The rows are grouped in 4 different ways at once. Each group adds its own fixed numbers to the row, and there is some noise. The rows also spread widely along 13 directions, which tell nothing about the answers.
Known rows, each followed by its group in each grouping:
[ 47  -1  22  18  -8  13 -26 -17 -20   4 -18 -10  11  -4  17   8  -5 -39
  19  21   4   0 -15  10  19  -6  13 -35 -27  25 -26 -10  -8  24  18  -4
  25 -15  28  22  -1  -7  -8   8]	K_287 G K_83 K_821
[-19  -9 -32   7  13 -28  10   5   5   0  22   5   7  -3 -14  -5  19  36
 -20  -6 -17   9   5   2 -24  14 -12  10  13  -4   1  10   9   2   8   4
  -1  -2  -7 -12  -6  -8  -4  -1]	K_583 G K_83 K_821
[-16 -22 -11   9   2   7  26 -12  -4  -7   7   4   5  -3 -17  19  34 -10
 -31 -18  17  11 -38  -6   0   5 -27  14  15 -15   9   3 -23  18 -19  16
  19  18 -15  -1   2 -10   9 -15]	K_873 L K_88 K_921
[ 10   5  30  26   1   0 -11  -2 -44  25 -15 -19 -36 -24  12  -6  33   9
 -18  27  -6  -5  -6  19  11  -3  22 -15   2   0  14 -35 -22  12  -6  12
  10  -4  29   2 -25  15 -20  15]	K_650 X K_364 K_462
[ 27 -11  11  -3 -18   1   8   0  33 -28 -16   6  33  20  -3   6   1 -54
  -3 -32  10  -9 -10  -1  12 -17 -21 -16  -6  -3 -11   8   0  15  15  -2
  15 -13  -6   1   9  -3  29   8]	K_155 L K_191 K_921
[ -1   3 -27 -20  10  -7  22 -16  -4 -13   5   1 -12  17 -23  13  14  29
 -44   0  10  -6 -25   1 -13  18 -28  13  31   0   9 -22 -28  10 -10  -8
 -14   9 -34  20 -12 -11   7  -9]	K_217 F K_364 K_462
[-25   8  13   6 -20  17  -5   8  11  -7  -4  -3   3  12 -13  -6  33  -4
 -15 -16  -2  12   1   7  -4  -9   2  -8  13  -7   3  10  -8  11   7   9
  41 -11  -6 -21 -16  24  -1  12]	K_217 X K_88 K_921
[-25  39  19   8  -6  33 -18   9   7 -18 -23   0   1 -11   8 -21  10 -25
  22  19  31  17   8  -8  -2  -1   2  -9 -10  -4  -6  -7  22 -10  15  -7
  28  -1  35  -4  -3  12 -20  -9]	K_873 F K_191 K_821
[ -6   2  -7  16   5 -18  10   6   4  -5   2  -7   6 -17  -5  -2  15  23
 -28   6  -6  -7  -4   5 -13  -4  -8  -5  -4 -18  11  -8   9   3  12 -14
  19  -1  16   5 -33  -7  12   9]	K_650 X K_88 K_921
[ 21   4 -23   8   7 -21   8  -6  12  -5   8  11  20  -5  10   1 -27   8
 -11  -8  -2 -10   2 -11   6   3   1 -19 -10  -3 -16  -8  14   4  16 -11
 -17  -5  19  10  -9 -25  15   7]	K_583 G K_364 K_821
[  0  19 -11 -18  -2   9  -5  -2   4 -10  -4  -4  11  22  -8   5  -9  -1
   7  -8  -4   8  -1   4  -2  10  -1  -2   0  17 -11   5 -10  -4  -5   7
   1 -10 -15 -11  15   0   0   3]	K_155 X K_83 K_921
[  4  17   1  -3  -8  12   2  16   7  16 -15  22 -15 -12  -1   2  23 -13
 -32  53  14 -10 -16   6 -29  15 -24  -3   4   3 -23  -7  -7 -10  -4 -20
   8  13  13  14  -6  -3 -39  -2]	K_287 F K_364 K_821
[ -5 -10   3  11  -5   7   4  -3  -1  -4  -3  -2   5   1  -4   4  22 -11
  -8  -1   0   2  -8   4  -3  -2  -4   0  -4   2   2   6  -7   3  -1  12
  22   1  -5 -10  -8   2  -5   3]	K_155 G K_88 K_921
[  2  -8  33  17  -9   8   2  34  -2  -2 -27   0   8 -15  24 -13  10 -56
  37 -15  14 -10   2  -4  19 -26   5  -5 -26 -27   1 -10   9 -11  -5  15
   1 -15  27 -18  22  24  -5  12]	K_650 L K_364 K_921
[  2  -5 -26  -6  14 -11  16 -10  -3 -15   4   6   4   6  -7   5  -8  11
 -10  -3   7  -4 -15 -12  -4  12 -12  13   4   1   4 -15  -5  -1  -4   2
 -21  10 -13   9   5 -19   8 -11]	K_155 L K_364 K_462
[-33   6 -16 -10   3  -5  -7  -4  52 -36  -2   7  31  15 -15 -27  41  13
  -4 -15   9  32  27 -15 -33  11 -18  16  27  12   3  25  24  14  33  -9
  13  -6 -15 -17   2   4  -2 -23]	K_155 L K_88 K_462
[-17 -11  -7   5  14  13  -7  -2 -13 -15   5  -4   9   6   1  -3  10 -12
  45 -10  21  25 -13 -12   3   5   0  12 -12   1  -5  -1   2   3   4  29
  -2 -11  -9   1  30   8  -6 -24]	K_287 G K_191 K_821
[  2 -15   9  25  11  -3  -2 -19  16 -18  -9   0  20 -23  19 -10  32 -18
   4  -2  24   9   7 -21   2 -10  -3  -8  -5  -4   6  -4  17  31  31 -11
   9  -2  24   9 -12  -8   4 -18]	K_287 G K_88 K_462
[  7 -12  -8  -1   2  19  14  -1   1   6   9  25 -10   4  19   5   2   1
 -10   6  11 -32   0 -15  -8   4   2  -2  13   0 -17 -24 -14   1   4   0
 -37  -4 -20  22  -5  20 -16  15]	K_287 G K_364 K_821
[  9  -4   2  14  10  -2   8 -11  39  -5   3  21  19 -32  24 -11  46 -14
 -22   7  22   1  15 -25 -13  10 -18  -3  22  -2  -6  -2  10  37  33 -20
 -21   4  20  18  -5 -11 -17 -16]	K_873 G K_88 K_821
[ 31   6  19  16 -16   7 -23  15   4  11 -10   6  17 -13  25  -7  -2 -37
  19   8  -1   1   4   8   8  -8  14 -27 -21   0 -29  -5   7   7  27  -3
   7 -25  35  11   6   7 -11  19]	K_873 L K_88 K_821
[ -9   6 -19 -13   3  11   4 -17  -8 -13   5  -8  -1  25 -18   9   0  22
 -12  -9   2   8 -14   1  -2  14  -3   7  12  19   4   1 -19   4 -14  13
   4   4 -28  -3   0  -4   6  -6]	K_155 X K_364 K_921
[ 10  -6   8  10  -3   6  -9 -20  -4 -25 -16 -16  18  12   0   0   2 -25
  20 -27   9  14  -3  -6  25 -14   4 -10 -15   6   5  -1   0  17   8   8
  27  -9   6  -7   3  -3  18  -1]	K_650 G K_83 K_462
[ -6   6  -9   7  13 -25  20  17   2  -2  -2   2  13 -20  -5   2  -3   4
 -17 -18  13   8 -27  -7   2   3 -15  -2   5 -38   0 -17  -1  11   0 -10
 -10  -7  22   5   5 -10  21 -10]	K_583 L K_364 K_921
[  4  12  -6 -11   7   1  -1  -6   0   3  14  -4   2  -3  13   6  -1  -2
   3  -9  -5   9   4  -5  11  14   7  -2   9  12  -3  -1 -11   4  -8  21
 -35 -10  -2  -8  15  -7  -7  -1]	K_217 X K_191 K_921
[  0  10  -9   4   8 -11  -9   3 -17 -13  -7 -17   3   3 -12  -5  -7  30
   6   2   6  11 -18  10  -9   0   8  -6  -6  -9  -3 -28  -5  11  27  -9
  18 -21  -1  21 -14   8  21   1]	K_155 X K_88 K_462
[-18   2  15  10  -8  29  21   8   0 -14 -10  12  -9  -6   9   0  17 -28
  -3 -30  21 -20  -7 -12  13 -22  -6   5   2 -34  11 -22 -10  -4 -16  10
   9   1  -2 -11 -14  24   6  13]	K_650 G K_88 K_821
[ 28 -38 -20   6  -9 -21  29 -18  19  -6  15  11  11  14  -7  20  17  -1
 -53 -13 -27 -39   2   6  -7  -6 -22  -5   9   6   4  14  -7   8  -6  -1
   1  13 -27  -1 -29 -18  13  32]	K_650 L K_83 K_921
[ -2  23 -12 -12  10  18 -12 -14  -2  -5  11  -2  -2  10   3  -7   8  39
  -5  -1   5  12   4  -1 -12  21  11  -1  30  17 -10 -19 -19  22  24   0
 -18 -23 -20  22 -11  20  -9  -2]	K_155 G K_88 K_821
[-19   6   5   9 -13  18   0  10   8   0   4  11  -2   1  -9   3  16 -12
 -19  -5  13   3 -19  -1  -5  -1  -1 -11  10 -17 -19  -9  -8   9   9   1
  28  -4   8   6 -13  16  -1   8]	K_217 X K_191 K_821
[ 18 -19  -4  11  -8 -31   4   6   2   2   1  -1   6   3 -16   2  24 -12
 -25  -4 -15   8 -14  15  -2  -1  -8 -10   2  -5  -8   0  -7  13  10   7
  13 -10   6   0  -2  -8   9  11]	K_873 L K_191 K_462
[-22   8 -27   6  20 -17  15  -7 -24 -12   4 -14  -9  -8 -19   2   3  32
 -13  -8   1  15 -19   3  -5   7 -13  16   0 -18  25 -12  -2  -8 -14   8
   8   8  -3  -8 -11 -20  16 -13]	K_583 F K_88 K_462
[-27 -26 -39   3  24 -13  29  -6  -4   6  28  17  -2 -14  -2  17   9  31
 -19  -6  17  -2 -26 -25 -17  15 -11  19  11 -27  -5 -17  -9   4   0   9
 -30  11 -15  22   1  -7   6 -11]	K_287 X K_88 K_462
[-12  17  14   6   4  26 -20 -13   6 -17 -13  -4   5  -1  12 -20  33  -7
  24  16  19  18  22  -5 -12   4  -1   0   3  25   8   4  11  10  17   3
  20  -1   3  -7   0   7 -25 -15]	K_583 X K_88 K_821

New rows. What belongs after each?
[ -5  -2 -25   6   6  -1  10 -30  -9  -3  20   1  -6   1 -13  19   6  19
 -44  10  -5   1 -18  -4  -1  17  -4   0  19  14   6  -6 -11   5 -10   8
   5  25  -7   4 -31 -25   0   0]	K_217 L K_191 K_462
[ -7   0 -45 -13   6 -33  14  -7  24  -5  25   9  16  18 -23  10  -4  46
 -44 -29 -14   9  -9  -1 -16  16 -10   0  28  -8 -12  -1 -13  13  12  -5
 -13 -10 -26   6 -10 -15  28   4]	K_583 X K_88 K_462
[ 14  43 -16 -18  17  -3  12   0 -16 -12 -13  -5  -7  -9  -4   8 -24  16
 -15   9  12  -9 -22   4  -2  10 -24   2  -2 -15   0 -37 -10  -9 -10 -25
 -16   0   7  20  -8 -18   9  -3]	K_650 F K_83 K_821
[-19  16   1   6  -3  -4 -24   5  20  -3  -3  -6  25  -6  -5 -15  25   2
   5  12   4  43   7   1 -12  16   5 -13   1  12 -16  23  17  16  29  -2
  23 -16  24 -11   6   1 -15 -20]	K_287 G K_191 K_921
[-19  13  21  11 -16  19   5   8   8  -6 -11   8  -3  -7  11  -3  -1 -35
   1 -24  11 -11   9 -12  24 -21  16 -13  -7 -26  -1 -17   4 -11  -5  12
   8  -5  22 -19 -10  19   9  24]	K_650 X K_191 K_462
[ -8  -8 -15   6  12 -22  -8   4  16   2  19   4   5 -11   6 -18  29  29
  -6  17 -10   8  21  -3 -29  19   9  -1  19   8  -7  -1  14   8  35   2
 -24 -13   4   7  -5   7 -17  -2]	K_155 L K_191 K_462
[-16  10  -1   3 -18  26  14  -5  20 -11   2  25  -4  10   4   8 -13 -14
 -29 -10  12 -32   6 -17   3 -10   8 -12  12 -10 -10 -14   1 -14   1  -2
   4  14  -2  -3 -37  12   7  28]	K_155 L K_191 K_462
[  5  10 -14 -15  -5  -7   0  -5  22  -7   1   0  16  18 -14   7   6  -1
 -20  -4 -14   4   6   7 -10  12 -14  -2   8  20  -8  21  -4   1  -5  -1
   4  -3 -13 -14   6 -15   0   3]	K_155 X K_83 K_921
[ -4  26   6   5   7   9  -3 -13  23  -2  -3   4  10 -25  18  -5  17   4
 -23   7  19   6  14 -19  -3   7   0 -15  14   0   1  -6   6  24  18 -22
  -5   0  27   5 -21  -8  -5 -10]	K_287 X K_88 K_921
[ 12   3  -3   1  -3 -16   1   7 -21  15  -4  -5 -23   5  -1  -5   9  10
 -13   9 -26 -13   6  21  -1   4   7  -1  -1   8   7 -10 -14 -20 -20  18
  -9  -7  -6 -19  -5  -1 -12  22]	K_583 F K_364 K_462
[ 48 -20  13  -7 -23   4  -7 -20  35   1 -14  17  21  17  15  14  24 -69
 -16   3  -5 -18  10   1   6  -3 -17 -20   0  39 -25  21 -13  22   6  -1
   3   1  -8  -1  13 -18 -17  16]	K_217 X K_83 K_462
[-19  27  -6   3  -3  21  -4   3 -16   9   3   4 -14 -11   0   9 -12   9
 -13  30  12  -4 -16   1  -7  13   7  -9  -4  -4 -15 -15  -6 -20  -7   0
   6   7  14   9 -18   6 -16   5]	K_287 F K_191 K_921
[ -8  30   6  -8   7  19 -29 -26  21   3  -7   2   9 -15  19 -14  37 -10
   3  26  15  39  27 -15  -6  26   3  -2  21  44  -6  17  -1  22   7   1
 -14   2  18 -11  14 -16 -40 -31]	K_287 X K_88 K_462
[ 16  24  22  -6  -4  21 -26   8  41 -13 -25  14  29  -8  34 -22  11 -42
  34  10  28   6  28 -16  -8  -2  -3 -19  -5  12 -28   1  19  17  42 -22
  -9 -26  25  14  20  10 -18  -9]	K_287 X K_88 K_821
[-11  15   1   8  -8   3  -6  -6  18  -5 -11   8  13  -4   6  -9   4 -18
  -4  -8  12  13   9 -15  12   0   4 -13  -3  -1  -8   6  13   0   3  -1
   9   3  25 -18   1  -8  -3  -2]	K_583 F K_364 K_462
[ 22  -7  22   7 -11   9 -11   2 -10 -11 -20 -13  -6  13  -3 -12  48 -23
  11  -3   0   6   1  26  -4  -8  -7  -2  -1  10   7  -2 -14  17   9  11
  28 -23 -12  -2   8  17  -7   6]	K_873 F K_88 K_821
[ 35  -2   5   0  10  -8 -16 -33 -21 -15 -14 -29   1  15  -8  -2  26   8
   2   6  -3  18  -8  19   5  10  -3  -6   9  37  10 -12 -25  39  18   2
  12 -16 -15  13  -4  -8   3 -10]	K_155 G K_83 K_462
[ -9   2 -10  10  11 -22  14  12   5  -7  13  -4   8 -18   8 -10   4  16
  -5 -16  -8  -4  10  -4   0  -2   3  -1   2 -22  12 -12  17  -5   9   4
 -21 -11  15  -8 -10   2  12   8]	K_650 L K_191 K_921
[  4 -13 -16   2  11 -18  12   1  -2 -11  10  -4   8   4  -2   4   4   4
   2  -9  -5  -3  -4   3  -3   6 -11   4  -5  -4   5   1   1  -9  -3  14
 -11  -6 -13  -3   8  -9  10   0]	K_583 F K_191 K_921
[-12  16 -18  -3   1  -8 -22 -11  -4  -8   6 -14   4  17 -22  -8  10  28
  -8  15 -14  32   5  12 -14  18   7  -3   9  30  -1  12   6  -1   9   7
  20  -5  -1 -11 -12  -9  -7  -6]	K_287 L K_191 K_462
[  6   3   0  -3 -11  10   7  -8   8  -6 -17  14   7   9   1   8  -4 -52
  -3  -2   3  -2  -5  -6  15  -4 -15   3 -11  16  -4  14  -4 -19 -33  16
   5  22   2 -30  17 -26  -9  -2]	K_583 L K_364 K_462
[ 12  -4  14  13 -13  12  -9  11   1   9 -12   7  16 -10  11   9  -3 -44
  11  20  16  -2 -21  -4   8  -4   4 -21 -25  -3 -27   0   2   3   7   1
  18   1  29  11  10  -2 -15   3]	K_217 X K_364 K_921
[-12   3   6  13 -15  16  15  10  13 -20  -1  13   2   5   6  -9  -3  -7
  -9 -44   9 -26   9  -9   9 -28  11 -12   4 -35   3 -19   8  -1  11  -2
  11 -14   0  -4 -29  27  24  32]	K_873 L K_88 K_821
[ 14   2 -17   5   4 -21   1  -9  46 -12  15  12  34  -8  20  -5 -10  15
 -18 -12  -8 -11  28 -18  -9   3   7 -22   1   0 -14   7  26  16  41 -23
 -18 -14  16  11 -18 -15  15  12]	K_155 X K_88 K_921
[-17  42 -19 -17  21  12   8  -7   8  -8   2   9   4 -13   9   4 -11  12
  -3 -10  25  18  -5 -24  -1  19 -11   9  14  -9  -2 -15  -3   4  -8  -8
 -32   0   8   4  11 -16   0 -25]	K_287 X K_88 K_821
[ 25  10  14   2   8  11 -12 -42 -15 -27 -20 -33   3  15 -17   4  30   5
 -15  14  16  24 -26  18   5  10 -14 -12  11  35  17 -10 -28  45  13  -7
  35  -6 -11  21 -21 -11  11 -22]	K_287 G K_191 K_921
[-13  14  -8  -7   3  21   3 -14 -13  -6   2   1  -5   8   0  10   4  -6
   0 -22   6   9  -5  -8  14   7   0   4   4   2   2   0 -11   0 -25  17
  -1   2  -5 -18  11  -5  -4  -4]	K_287 F K_83 K_821
[ 16  -5  -1   5   5 -15   8   4 -17   0  -9 -11   6  -9  -8  10   9 -11
  -4   9  -2   3 -29  16   2  -1 -17   0 -13  -6   7  -4 -13   3  -8   5
  14  -4   1   2  -1 -19   3  -4]	K_217 G K_88 K_921
[ -1   8 -15  11   1  -1 -14  -8  10  29  21  18   5 -29  23   3   7   7
 -20  31  -9  12  10 -14 -10  28  22 -12  12  18 -28   5   3   4  15   1
 -23   7  31   4  -7 -13 -33   2]	K_155 L K_88 K_462
[  5  -4   9   0   0   3   0  -9  -6 -24 -16 -21   5  16 -13  -5  26 -10
   4 -17  10  15 -13   6   8  -3 -12   2   2   5  19   0 -10  17  -2   7
  23 -10 -12  -7   8   2   9 -11]	K_217 F K_364 K_921
[-12  -8 -31   2   5 -11  12 -10  12  -5  23  14   7   5  -8   8  -5  15
 -25 -10  -4  -2  -3 -10  -7  10  -2  -1  13  -2  -9  -2  -1  -2   5   7
 -12   7 -10   1 -12 -10   9   5]	K_583 L K_191 K_462
[-32  12 -13 -23   1  -4  -3  31   7   4   3   6  -5  19 -17 -11  20  13
  10  -1   2  25  -3  10 -30  17  -9  16  24  -5 -17  -7 -15 -14   3  19
 -16 -27 -27  -9  29  29 -14  -6]	K_583 X K_191 K_462
[ -5 -10  -6   2  16  14   2 -11 -38  -3   1  -6 -25   7   2   1  12  25
   9  17   7 -15  -6   6 -14   6   2  13  14   8  10 -35 -21  -3   2  14
  -9  -1 -33  18 -13  24 -17   5]	K_583 L K_83 K_462
[ 12  10 -16   2  -5 -20  17 -11  11  10   5  13   4  -5  -5  19  -8  -4
 -50 -21  -4  -1 -19  -8  18   8  -5 -15  12 -14 -10  -7 -17   8 -17  -3
 -16   7  15  -4  -3 -30  20   6]	K_583 F K_364 K_462
[-20 -25   1  15 -18  15  22  23 -19  26  15  22 -29   5  -6  18  26 -13
 -25 -16 -11 -22 -22  11  -5 -10   2   3   8 -27 -10  -9 -35 -15 -30  37
  15  -1 -23 -15  -6  31 -10  37]	K_583 X K_88 K_821
[  5 -27  19  17 -24  21   7 -12 -29   3  -8  -6 -28  21 -18  18  39 -15
 -36  -4  -4 -20 -34  23   6 -20   0 -11   8   0   8 -18 -42  16 -13  24
  53   2 -30   3 -34  25   5  34]	K_217 X K_88 K_462
[ 25 -18  -6  -1  -2  -5  24 -19   8 -27 -20   5   9  20  -4  15 -14 -41
  -8 -19  10 -28 -13  -6  18 -19 -25   1 -20   5  10  -3  -5 -10 -23   7
   9  19 -16  -8   2 -34  25   5]	K_583 X K_364 K_462
[-13  15  -9  -6  11   5   0  -6 -10   9   2   3 -11 -10   8   3   6   7
  -6  15   4   1   6  -9  -5  12   4   4   9   4  -2 -13  -5  -8  -8   4
 -20   4   4  -3   0  -4 -19  -2]	K_287 X K_83 K_462
[ 16  16 -17  -7   2  -1  -5 -22  -5 -22 -10  -9  13  10 -11   9 -15   0
  -7  13   6   6 -18   6  -1   6 -14  -4  -7  18   1  -8  -2   3   6 -11
  19   5  -4  13 -16 -27   9  -8]	K_217 L K_88 K_462
[ -1  -5 -18   1  12   3   7 -10  -9 -10   7  -1   9   1  -1  10  -2  -2
   4 -16   8   6 -17  -9   7   6  -6   3  -1  -3  -4  -9  -3  11   1   7
  -1  -1  -6   6   5  -9   5  -7]	K_217 G K_83 K_821
[ -6  17  -9   4  11   7 -12  -9   2  -3  15   0   4  -9   9  -8  11  12
  -2   0   4  20   5  -8  -2  18   9  -8  20  11  -7  -7   3  17  18   6
 -12  -7  11   6  -5   0 -12 -10]	K_217 L K_191 K_821
[ -2  19 -23 -13 -11   7  24   5  21 -11  -9  25  -3  12 -20  10  -1  -1
 -48  18  15 -22 -21  -1 -25  11 -37   3   8  -7 -16  -4  -6 -17 -14 -26
  10  23  -9  10 -16 -15  -7   4]	K_873 F K_364 K_821
[ 11  18 -16  -8   8 -27  28 -16  47 -24 -11  14   6 -10  -8  -4  27  18
 -71  12   2 -23  15  -5 -28   7 -38   5  30   0  16  -7   5  13  13 -45
 -10  17  -1   4 -47 -35   9  -5]	K_155 G K_88 K_462
[ 43 -16   3   8 -17 -20   1  17   9   7  -7   8  18   4  -5  12   0 -38
 -20  -7 -17 -14 -24  19   3 -12 -13 -25 -12 -11 -30  -3  -6  14  16  -9
  21 -20  12  14  -2  -6  11  28]	K_217 L K_83 K_821
[ 21 -33 -10   7  25  -9  16 -25 -15 -32  -1 -11   1   5   8   3   4  -8
  20  -4  19 -24  -8 -10   1 -10 -14   9 -14   3  20 -29   4   9  16   7
 -14   2 -25  28  -8 -12  18  -5]	K_217 X K_191 K_462
[-18 -14 -14  23  17   2  -8  -9 -29  25  31  -1  -6 -24  14   7  18  27
   1   1  -2  18 -10 -13   2  20  24  -3   6  -6 -12 -13  -7  20   9  25
 -12  -1  19  12   3   9 -18  -2]	K_650 X K_83 K_821
[  0  14  -6   7   0  -2  -9   2  17  -2   9  10  14 -10  10 -12   6   0
  -1   2   3  13  11  -6  -5  11   7 -13   7   4 -17  -2  16  10  27  -5
  -9 -13  22   7   0   1  -9   2]	K_873 L K_191 K_821
[ 17  -6   2   7  -3   3  -2 -27 -14  -9  -2 -10  -2   8   3   3   9 -14
  -5 -14  -1   3   0  -3  25  -4   9  -9  -5  17  10  -3  -8  10 -10  18
   6   3   0 -11   0 -15   4   3]	K_217 F K_364 K_462
[ -6  23  -8  -1  21  12 -18 -20 -24  -1   4 -13 -24  -7   7 -13  21  35
   6  53  -4   6  20   8 -26  23   5   8   4  45  13  -6   4  -9   0   8
  -8  10  -3   2 -20  -9 -40 -11]	K_287 X K_191 K_821
[  7  33   1   4   3   1 -12 -30   7   3   0  -5  -3 -19  15  -4  15  15
 -35   6  -2   8  23 -10  10  18  16 -18  20  19   3  -7   3  22  10 -14
  -9   4  31  -7 -24 -17 -10   1]	K_155 F K_83 K_462
[  8 -14   0  17   2  10  -4  12 -21  -4  -4   0   1  -5   8  -5   5 -12
  27  14  12  -6 -15   5  -9  -7   2  -2 -21  -8  -9 -17   1  -2  18   7
  13 -10   3  23  -1  13  -8   9]	K_873 L K_88 K_821
[ -8  -3   0  -1  -1 -13  20  28 -17  16   4   1 -14  -4  -8  11   4  -8
 -10 -24  -9  -6 -24  13   8   0  -4   4   4 -33   1 -19 -28 -12 -27  27
 -15 -14  -9 -14  13  11  14  16]	K_583 X K_191 K_921
[  1 -19  10  17   0  -2  -1   8 -23  17   0  -7  -2 -11   9   3  25 -17
  14  -2  -8   3  -5   6   9  -4  10  -2 -12  -4  -1   3  -9   1 -10  27
   5 -12   7 -16  13  10 -16   7]	K_287 G K_83 K_921
[ 27 -13  -4  -5   1   6  11 -23  10 -24  -4   2  15  23   6  10  -5  -8
  -5 -20   8 -29   1  -5   4  -7 -13 -13   2  11  -1 -10 -11  18  15  -7
  -4  -6 -30  18 -10  -2  20  15]	K_583 X K_83 K_921
[ 12   7 -19  14   2   5   6 -18 -25   8  18   6   3  -2  -4  28 -34  16
 -29 -18   3  -2 -41  -3  20   7  13 -28   4 -15 -25 -32 -21  22   8  -4
  10  -4  12  32 -25  -6  28  16]	K_583 L K_83 K_821
[-11   8  -5   7  -3   9   2   5  -6   9   9  12   0  -5   6   2   0   3
  -7 -26  14  14 -17 -13  14   8  13 -12  11 -24 -21 -19 -14  16   4   9
  -8 -14  15   6  11  15   4   2]	K_583 F K_364 K_821
[  5 -14   0  20  14   3   8 -21 -25 -15   6 -15 -11 -10   0   2  21  20
 -18  26   6 -19 -13   6 -11   0  -4  -3   2   8  23 -22  -1  11  15  -2
  18  14  -4  23 -46  -2  -3   3]	K_217 L K_191 K_921
[-15  21 -21  -9  10   5  -4  -7  -8 -28   2 -14   3  21 -20  -5  -9  19
  17  -4   7  19  -4   3  -7   8  -7  10  -6  11   6  -1   8 -11  -1  10
  13  -2 -14  -4   4 -11   9  -9]	K_873 X K_191 K_821
[-15   4 -11  13  -5  -9  -9  26 -24  12  13  -6 -16   1 -16  -8  14  34
  -8  13 -14   8 -13  23 -20   7  14  -6   0 -17 -15 -15  -2  -9  16  11
  19 -22   6  10 -14  27  -5  21]	K_873 F K_191 K_821
[ 13 -22 -17  11   5 -35   8  -8  10  -1  20   0   9  -3   1   4  11   2
 -20 -18 -22  -4  11  -2   4   1   2  -6   1   2   4   5  10   6   8  16
 -16  -4   5 -10  -7 -25  11  12]	K_217 X K_191 K_462
[ 18 -29 -17  21  12 -24  -3 -31 -13 -21  16 -26  12   9   0  -3   4  19
  11   3 -30  -8  20   9   5  -6  10  -4 -30  33  28  18  24  -7   6  20
  15   7  -3 -15 -24 -31  11  12]	K_650 X K_191 K_921
[-19  -7  -5   1   5  12   1  -5 -13  -8   0  -3  -8   5  -3  -1  17 -11
  17   4  12  12  -6  -4  -2   6  -1  12  -3   6   5  -4  -4  -9  -8  28
   0   5  -9  -5  15   0 -13  -9]	K_873 X K_191 K_462
